The same things were measured in two ways. Each way mixes the same 12 hidden numbers, adds some noise and spreads widely along 7 directions of its own, which tell nothing about the thing.
Some things both ways: the first way, then the second way.
[  5  -1  15   8  10  11  14   3  -7  -1  -9 -20   5   3 -10   5   0   4
   7  -2  -7 -16   6  -5   0   4  -2  -3  -5  15]
[ -8   1   4   8   7   5 -17   8   7  14  -4 -25  17 -17  12  20 -17  -6
  11 -10  10  -9   8]

[ -1   8  15 -20   5   5   6  -1  13  -3   2  -4  19   8  10   3  -3   4
 -22  -8  18  -3  -5  -6  -1  -7  -9 -20   7  10]
[  1  -7  -7  14  16   1  10   8   1  20  -4 -32  22  -3  12   3 -18  11
  18 -19   3  25  18]

[  2  -1  -4  -7   0  -2 -11  -3   6   5  13  20  -1   5   9 -12  -4 -14
  -2   3  -2   0   9   4   7  -3  -6   1   7  -4]
[-11 -12  -6 -24   9  14 -10  -2 -10   3 -12  -4 -12 -20  13  26  -7 -13
   1  -2  19   2   6]

[  7  -3   4 -11  12  13  15   1  14  -6 -13 -22   6  -2  -7   8   6   8
  -9  -2   5  -3  -2 -14  -1   0  -1 -20   5  15]
[ 16   0  -4  -7  -3   3   1  -7 -22   9  -8   2  12   0  -2  -1   9 -11
  -3   6   7  14 -12]

[  3  -5   3  15   7  14  10   4 -16  -2  -6 -10   8   7  -4   9  -1   5
   6  -7 -12   0  -2 -11  -3   6  -1   1  -3  -1]
[ -8  -3  -6   1  -4  -6   9  -1  -4  -2  10   7  -1  20   3 -20   8   8
  -2  -2  -8  13   9]

[-13 -10   4  -7  13  -7   3  -2  12 -14  -9  -3   7  -6  13   1 -10  -8
  -3   9  -2 -15   4  -3   2   3  16 -14  15  -4]
[ -4   4  10   3 -26  -2   7   5   0 -16  13  15 -24  10  -2   1   2 -15
 -11  10 -14  -8  -3]

[ -9   4  13  -5  10   2   6   3  -9 -19   4  -2  -3  -2   1  -1   0  -3
  -2 -13  16  11  -1  10  14 -13   0  -4  10   0]
[ 17  11   8 -13  -2 -24  -8   1  -5   3   3   5  31   6  -3  -1   6 -16
  -1  -6  14  -5  -1]

[ -4   6  10   1   7   5  -1  -3  -1   1  -1   0  -7   0   6   8   2 -12
   6   2  -2  -5   3  -3   4  13   0  -8  23   2]
[  3 -13 -14  -3  -9  15   2   1   0  22 -17 -11 -23 -24   0  40 -12 -10
 -32   0  -4  -5  -1]

[  5   4   5   1   4   7   1   7  -9  -1   5 -12  -3  -5  -9  -5   2   7
   0 -10   6   2  11   1   5  -8 -18   4 -16  14]
[  4  -5  -9 -11 -21  -5   4  -1   5   4  -8   7 -23   2  -6   9   4 -26
 -19   4  15  -7 -23]

[-10  -6   8  -4  -5  -2  12 -10   7  -1  -3 -19 -21  -2  -9   0  -3 -13
   8  14   2 -18  10   5  13 -10   7   2   0   5]
[ -2 -15 -10   0   5   8 -11 -11  -2   6   4  17  -6  -4  -7  -4  -2   1
 -11   1   0  -7   2]

[ -5  -3   3   0 -10 -16  -1   7 -14  -8  10  -2 -10 -12   0  -1   7  19
  -4  -9  19  11  15   3  -7 -13  -9  11 -12  -4]
[ 24  -8 -11   7 -26   9  16   2  -6 -12  -3   8 -29  -3 -21   2  16 -20
 -24   3  -5 -10 -13]

[ -5   2  -7  -3  10   8   0   6 -14 -16   2  -8 -17 -12 -17  -6  -8 -10
  10  -4  -8  -2  13  15  31  -9  -7   5   1   3]
[  0   3   2 -16  -1 -21 -21  -4   1  25   2   8  28 -10  -5   5  12 -25
 -15  -1  16  -6 -10]

[-15  -7 -13 -14 -13  -5 -15 -14  23  19 -10  -2  -4  -3  10   3  -8 -22
  -6  12   5  -8 -20  -8   4   8  15  -1   1  -6]
[  7   4   0   5 -17 -14  15  -2  -1   1  26  24 -10   5 -17  -7   7   5
 -21  11 -35  10   9]

[ -1   1   3  -2  -1   9  10  -5  -2   8  -4 -16 -14  12  -6  13   6 -12
  21  10  -7  -1  -5   2   4  -8   1   8  21   4]
[ 24   8   1  -9 -20  -2  10   2 -17 -15  17  12 -10   4 -22   6  13 -18
  -7   1   8  10  -6]

[  1   3 -11   5   5  -1  -5   8  -1  -6   0   8   6   0   1  -2 -10  -2
  18  14 -18  -3  -5  17   2  -6   8   9   5  -6]
[ 11 -14 -13  -1   9  -4  -4   4  -7  17 -10  -8  12  -2  -1   3 -10 -10
   0 -12  13   5   2]

[  6  -1   4  14  10   1   5   9 -18  -6  -8   4   7  -6   0  -1   3  13
  10  -3  -2   6   3  -4  -5   4  -1   6  -9   2]
[ 19   3   2 -22  -4   1  -9  -4 -20  -4  -1  12   3 -11 -10  18   8 -14
  -9   7  13  -5   1]

[  4 -15  -8   9 -11  -7   0  -4   2   8  -9 -17  -6 -15 -17   1   3  14
   4   6   4 -15   2  -2  -4  -4   4  15 -42   8]
[ 11  19  17 -19  14  10 -38  -5 -33  -8  12  18  36 -17  -8   3  11  -1
  14   5   5  -4   1]

[ -1  -4 -14 -10  -9  -5 -12  -9  14  -1  14   1  -3 -12   0  -5  -4  -3
 -13   3   8  -2   3   9   9 -17  -7   3 -21   0]
[-16   2  -1 -17  10  21   0  -6 -15 -11  -1   4  -7  -3  11  -5   5  15
   5   2   5  16   4]

[ -5  -1  -6 -10   2   0  -8   1  14  -2   2   0   7   1   6   3  -6  -6
  -4   4  -3  -9  -4   3   3   4   5 -10  11  -2]
[ 13  -2 -11 -17   5  10  -3   2 -29  18  -4  -8   3 -22  -8  19   1 -13
  -4 -10   6  20   7]

[ -2  12   2   4 -25   7  -6  -6  -7  18   9   6 -11  -2   1  15   3   1
 -14  -6  22   9   1 -15  -5   3 -17   3   1  -6]
[-16   0  -2  -6  -9  16  13   2   0  -8 -12   0 -25  -3   4  -1   8  16
 -21  13  -9  -5  -7]

[ -3  -6  -1 -25  16  -7  -8  -1  26   0   3   7   7  15  12 -17   2  -8
 -14  -7   5   2  -3  -9  -1  11   1 -22  12   0]
[ -5   4  20  -2   0  20  13   8 -13 -25  19  15  -3 -16  -3  11   7   8
 -16   7 -24   9  16]

[ 11  -3 -14   2 -25   3  -7  -3  13  25   0   0  -1 -12  -2  -1  -5  -5
  -2  18  -2 -10  11  -7 -13 -10  -8  12 -15   7]
[  5  -9  -8   6 -23   1   5   0   5 -14  -1 -13 -36  10   2  10  -5 -24
  17  -1  13  15 -21]

[-16  -6  -4  -6  -2 -21  -8  -2   2 -10   0   5   5 -18  16  -3 -11   6
  -5   6  16  -1   2   6  -3 -18   6   9 -13  -7]
[ 10   7   1   3 -28 -12  11   7   0 -29  16  -5 -29  15  -3  -2   4 -19
  28   2   1  14  -6]

[ -2   4   0  -2 -12  -8  -7  11   8   8  -2   2   3 -12   2 -10  -2   9
  -8  -1  23   7  -3  -5 -15  -2   0   3 -14   3]
[ 12  -5   2  13 -12 -11   9  12  12 -26  -8 -18 -18   2  -2  -2  -3  -8
  19   2  -6   3 -20]

[ -1  -1  -5  -3 -11   3  -3  -5  22   7  -6  -5   8  -9   4   1  -7  -3
 -19   5   5  -6  -6 -13 -15   6   7 -13  -5   0]
[ -2   4   1  -1   6  -7 -17  -7   1  12 -16  -5  21   4  11 -10  -8  -6
  13  -3  12  -5 -19]

[  0  10 -11  22  -9   9  -8  -2  -1   7   0   5   4  10  -5  16 -14  -2
  18  20 -27 -14 -13   9  -8   7   7  11   7 -12]
[-12  10  14  31  12  12  -7  23   3   4  13 -24  35   3   5   0 -18  31
  -1 -21 -10   1  21]

[ 15  -5   4  -2   5   3  -2   0  -2   0   2  20   9   6  -4 -21  -1 -11
 -10  -9 -22  -8  16  -1  -1  22   1 -10   3   1]
[ 17  -5 -17 -22 -13  -3   2 -26 -18  24  -8   3 -17  -5  -4  13   0 -32
   7   8  18   8  -1]

[ -7   2  -7  11 -19 -13 -12  11  -6   2  -6   0  15 -27  11  11  -6  25
 -10   1  16   6  -7  -7 -30  -2   5  10 -19  -7]
[ 13   3  -7  -5 -13  11   8   5  -8  -3 -25  -7 -23 -11  -6   6  -1 -14
 -10   3  -1 -18 -16]

[ -6   3  17 -18  11  -2   4   0  24  -2  -1  -4  21  15  19  -4  -1  -4
 -16  -2   7  -4 -11  -8 -14   8   9 -25  18   4]
[ 27  -7  -8   7  -6  11  27  -2 -16   6  13  13  -9  -3 -25  10  -6   2
 -37 -10 -17  10  20]

[ -7   8  14   0  17  -1   9   1   1 -11  -1   2  -9   4  10  -3   3  -1
   4   5   2   8   5  -6  -3   8   1 -13  23  -3]
[  7  -8   7  19 -14 -12 -11   7  22   5  -1  10  15   4  -3   7  -7 -11
 -26   1  -1 -24 -22]

[  1  -6  -2   5  15   4   4  18 -12  -8  -9  -3  12   2   9   6   6   5
  16  -1 -11   8  -5  -6  -3  10   8  -2  14  -4]
[ 14 -15  -9   9  -7   0   6  21   6  10 -13 -23   0 -27  -4  31   1 -23
 -20  -8   1 -10   5]

[-12   2  -2  -3   0   2  -9 -15   9   8   0   4 -11  13   2  -1  -7 -28
   6   5 -12  -5 -15   5   8  11  13  -1  19  -9]
[-10   0  -1   7  -9 -20  -4  -1  21  19  -2  11   6  11   7  -7 -12  -6
 -16   4  -6 -23  -7]

[ -5  -2   1  -4  -5  -2  -4 -10   7   3   6   4   4   8   5   2  -6  -1
 -13  -3   6  -7  -2  -5   0   1  -2  -4  -7  -6]
[  2  -7 -17 -18   5  18   0  -8 -24  13  -4  -3 -13 -15  -3  14   2  -3
  -6  -4   7  12  16]

Other things, the second way, with their names:
z_863: [-25   8  -3 -16 -10  -6  16   4   8  -9  -1   8 -22  18   7 -25   5  10
   7  11   9  12 -21]
z_473: [  7   8  -2  -3  -3  -7  11  -9  -9  -7  15   6 -11  15 -13 -14  -5   9
   8  -7  -7  28  -6]
z_928: [ -7  22  13 -22   2  -6  -4  15  -6   0   8   5  11  -6  -6   4  -7   0
  -1  -4  13  -8   3]
z_685: [ -1 -17 -10  16  -4   5  28  -3   2  -7   0   5 -15  14   3 -11   4  21
 -22   3 -30  20   8]
z_52: [ 17 -10  -2   1  11   0 -18   8  -1  15  -8  -5  29 -29 -11  11   2  -8
  -4   0  16 -14  -8]
z_642: [ 24  -1 -15  -3  -4  18  10  -2 -29   1  14  -2 -10 -12 -21  11   6   0
  -3 -10  -4  31  13]
z_713: [ 10 -22 -16  18  12   0  14  -3  18  25  -8 -16  10 -17   1  13 -15   1
 -11  -7   2   2  13]
z_267: [ -6  -5   4   1  21  -3 -14   6   4   0   4  -2  26  -9  10   2 -10  13
  10 -10  -2   7   8]
z_651: [ -6 -11  -2  15  15  19  -2   1  -1  -2  -8  -8  15  -6  10  -6   2  20
  -5  -5  -5  -1   8]
z_208: [ -5 -26 -22  -1 -17  -2   9   6   3   7 -10 -16 -32   5  11  15  -2 -25
   2  -3  14  14   0]
z_784: [ -1 -15  -1  39  -3  -2   5   8  23  10  -2 -19  12   6  14   7 -20   7
  -5  -7 -16   8  -4]
z_966: [ -7  10   0 -19 -15   5  -9   7   2   4 -13 -11 -14 -15   7  21  -2 -29
   2  -2  26 -16 -18]
z_697: [  1   5  -5  -7 -11  -2   9   1 -16 -17  14  19 -12  18  -8 -31  18  14
  17  14  -5  22  -9]
z_670: [-23   8   4  -5   4  21  -6   0  12  -8  -7 -15  -8  -8  12   9  -9  17
   6  -4  23  -3 -11]
z_842: [  0 -24 -16   6 -10  -7  26  -6  11   4  -2  24 -29  17  -8 -12  -6   5
 -37   7 -19   7 -10]
z_869: [ 10   7  20  -2   7   9 -17  14 -24 -12   2   2  32 -11   1   7   2 -16
   2 -11   2  -8   6]
z_533: [ 24  11   6  25 -19 -22   1 -11  14   9   9   0  24  19  -3  -7  -6 -17
   2  -3  -3 -13  -6]
z_417: [ 10   6   3   1 -16 -26 -13  -4   9   4   3  -3  15  14   0  -3   2 -29
  13  -6  18  -1 -25]
z_593: [ 25   0  -3  -6  -3   9  15  -2 -27 -17  17  -2 -14 -22 -19   7  15  -3
  20   7 -10  26  20]
z_121: [  4  -4   7  10  -6  20  21  -4 -10 -28  19   0 -17   0   0  11   4  13
  -2   3 -16  22  23]
z_927: [ -1   8   9   6  -1  13  -1 -10  -3  -9  10  -6   2  -2   0  12   2  10
 -10   0   4 -13  25]
z_411: [  0  10  15  15  -9 -12  -8   4   1  -2  14  19  29  21   6 -17  -4   4
   3   4 -11  -8  -6]
z_797: [  1   5   2  -6 -16 -20   7   4  -2 -17  24  -4 -10  12  -9  -4  14  -8
  17   0   5  27   2]
z_586: [  4  -2  -6  12 -14 -12  -6  11  13  14 -11 -11  13  13   2  -3  -5  -9
  -3  -4  23 -11 -23]
z_599: [-10   9  12  -9  -1  -5   9   3  -4 -12   6  16   7   5   2 -11  10  14
 -21   8 -17  -4   6]
z_90: [-13 -16  -1  17  13   6  -1   1   1   2  -1   0  12   6  10 -13  -4  17
  -7  -5 -15   6  10]
z_578: [ -8   6   1 -16  12 -16 -12  -5  -7   4  10  -3  20   1   8  -6   3  -1
  19  -9   6  15  17]
z_708: [-12   4  12  14 -11   8  16  -8  11 -18  18   6 -18   3   0  -8   0   0
  -1   4 -12  -2  10]
z_528: [ 21  -6 -10   0 -15 -22   2   6  -8   8  14  10   5  17 -10  -1  -3 -12
   4  -2   4  20  -4]
z_935: [-11   0  -3   3  -3  -6  -9   5  12   6 -14   1   7  14  18 -12 -12   1
   6  -2   6  -9 -21]
z_375: [-22   5  12  -7   4  24  -3   6   1 -11 -11   0  -5 -21   4   2   8   8
 -14   8   5 -24  -2]

Some of these things the first way, each followed by its name:
[  4  -8  -4  -9  12   7   2   2   7 -14   9   7  -1   3  -3  -7  -6 -20
  11  10 -16 -16  13  18  29  -7   4  -8  16   1] : z_208
[ -3  21   3   3  11   9  -5   2 -19   1   7  -1  -7  16  -3   2  -2   3
   9 -12  -7  15  -7   3   6   1 -21   8   6   0] : z_863
[ -8  -7  12  -4  22  -8  10   8   2 -20  -2  -4  13  12   9   1   1  18
  -5 -11  10   3   2  -8 -14  -2   4 -15  13  -5] : z_869
[ -2  -4  -7  17  -2   9  -3   1 -18   5  -6  -2   4  -1  -7   1  -9   0
   6  -8  -6   2  -5  -6   1   1  -2  15 -18  -4] : z_578
[ -6   4  -2   1  -8 -15 -12  -6  -8   9  10   6   0   6  11   3   2  23
 -11  -9  15  13  -2  -9 -19  -6 -18  12 -20  -9] : z_642
[  4  -7   9  -5  -4  -7   4   6 -15   9  -4  -1  -3   7  -5  -6  12   7
   4 -11   6   3   5  -6  -3   5  -4  10  -7   4] : z_593
[-10   6  11 -32  12  -6   4 -10  20  -2   2   2   0  15  17 -11   2  -7
 -17  -5  18  13 -10  -6   5  -6  -4 -18  14   3] : z_713
[-14   6   1  -7  17 -11   2  -4   6 -17  -9  -4  -1 -16  18   9  -5  13
  -3   9  13   7   1  -5  -6 -13   0  -7  10  -1] : z_784
[ 10  -3   2   9  -4  16   9  11  -1   5  -5 -10   6   4  -6   2   2  -2
   1   2 -17  -7   5 -13  -6  19   2  -9   3   3] : z_375
[ -5   4   6   2  24  10   5   1   0  -9   1   9   0  26  -1 -13  -9 -11
   1  -8 -14   2  -3  -7   9  21   2 -18  18  -9] : z_797
[-16  -4  14 -14  -3   0  15 -12   6   3 -10 -17  -8   2  10   8  -4 -11
 -12   2  11  -3   7 -18  -7 -10   2  -9  23   1] : z_708
[-22  19  20  -8   5  -1   3  -8  10  -4  -1 -12  -8   3   3   2 -13  -4
 -12  -4  21  -4  -5  -1  -3  -5  -3 -13  16   4] : z_473
[  7   9   0   5   3   8   4   5  -3 -10   8  -1  -4  -2  -6   4   0  -3
  13  12 -16  -6   3  18  13  -2  -1   0   5   3] : z_586
[  6  -2   2   0   0  17  -1   4   1   8  -1 -12   3   6 -13  -2   5 -11
  -2 -15   2   0 -10  -3   8   8  -2  -5  -5  10] : z_599
[-11  -1  12 -11   8  -1   4  -1   2 -22   6 -15  -8 -16   4   6  -2 -14
   2   4   3 -13  13  18  23 -13   4  -9  17   7] : z_966
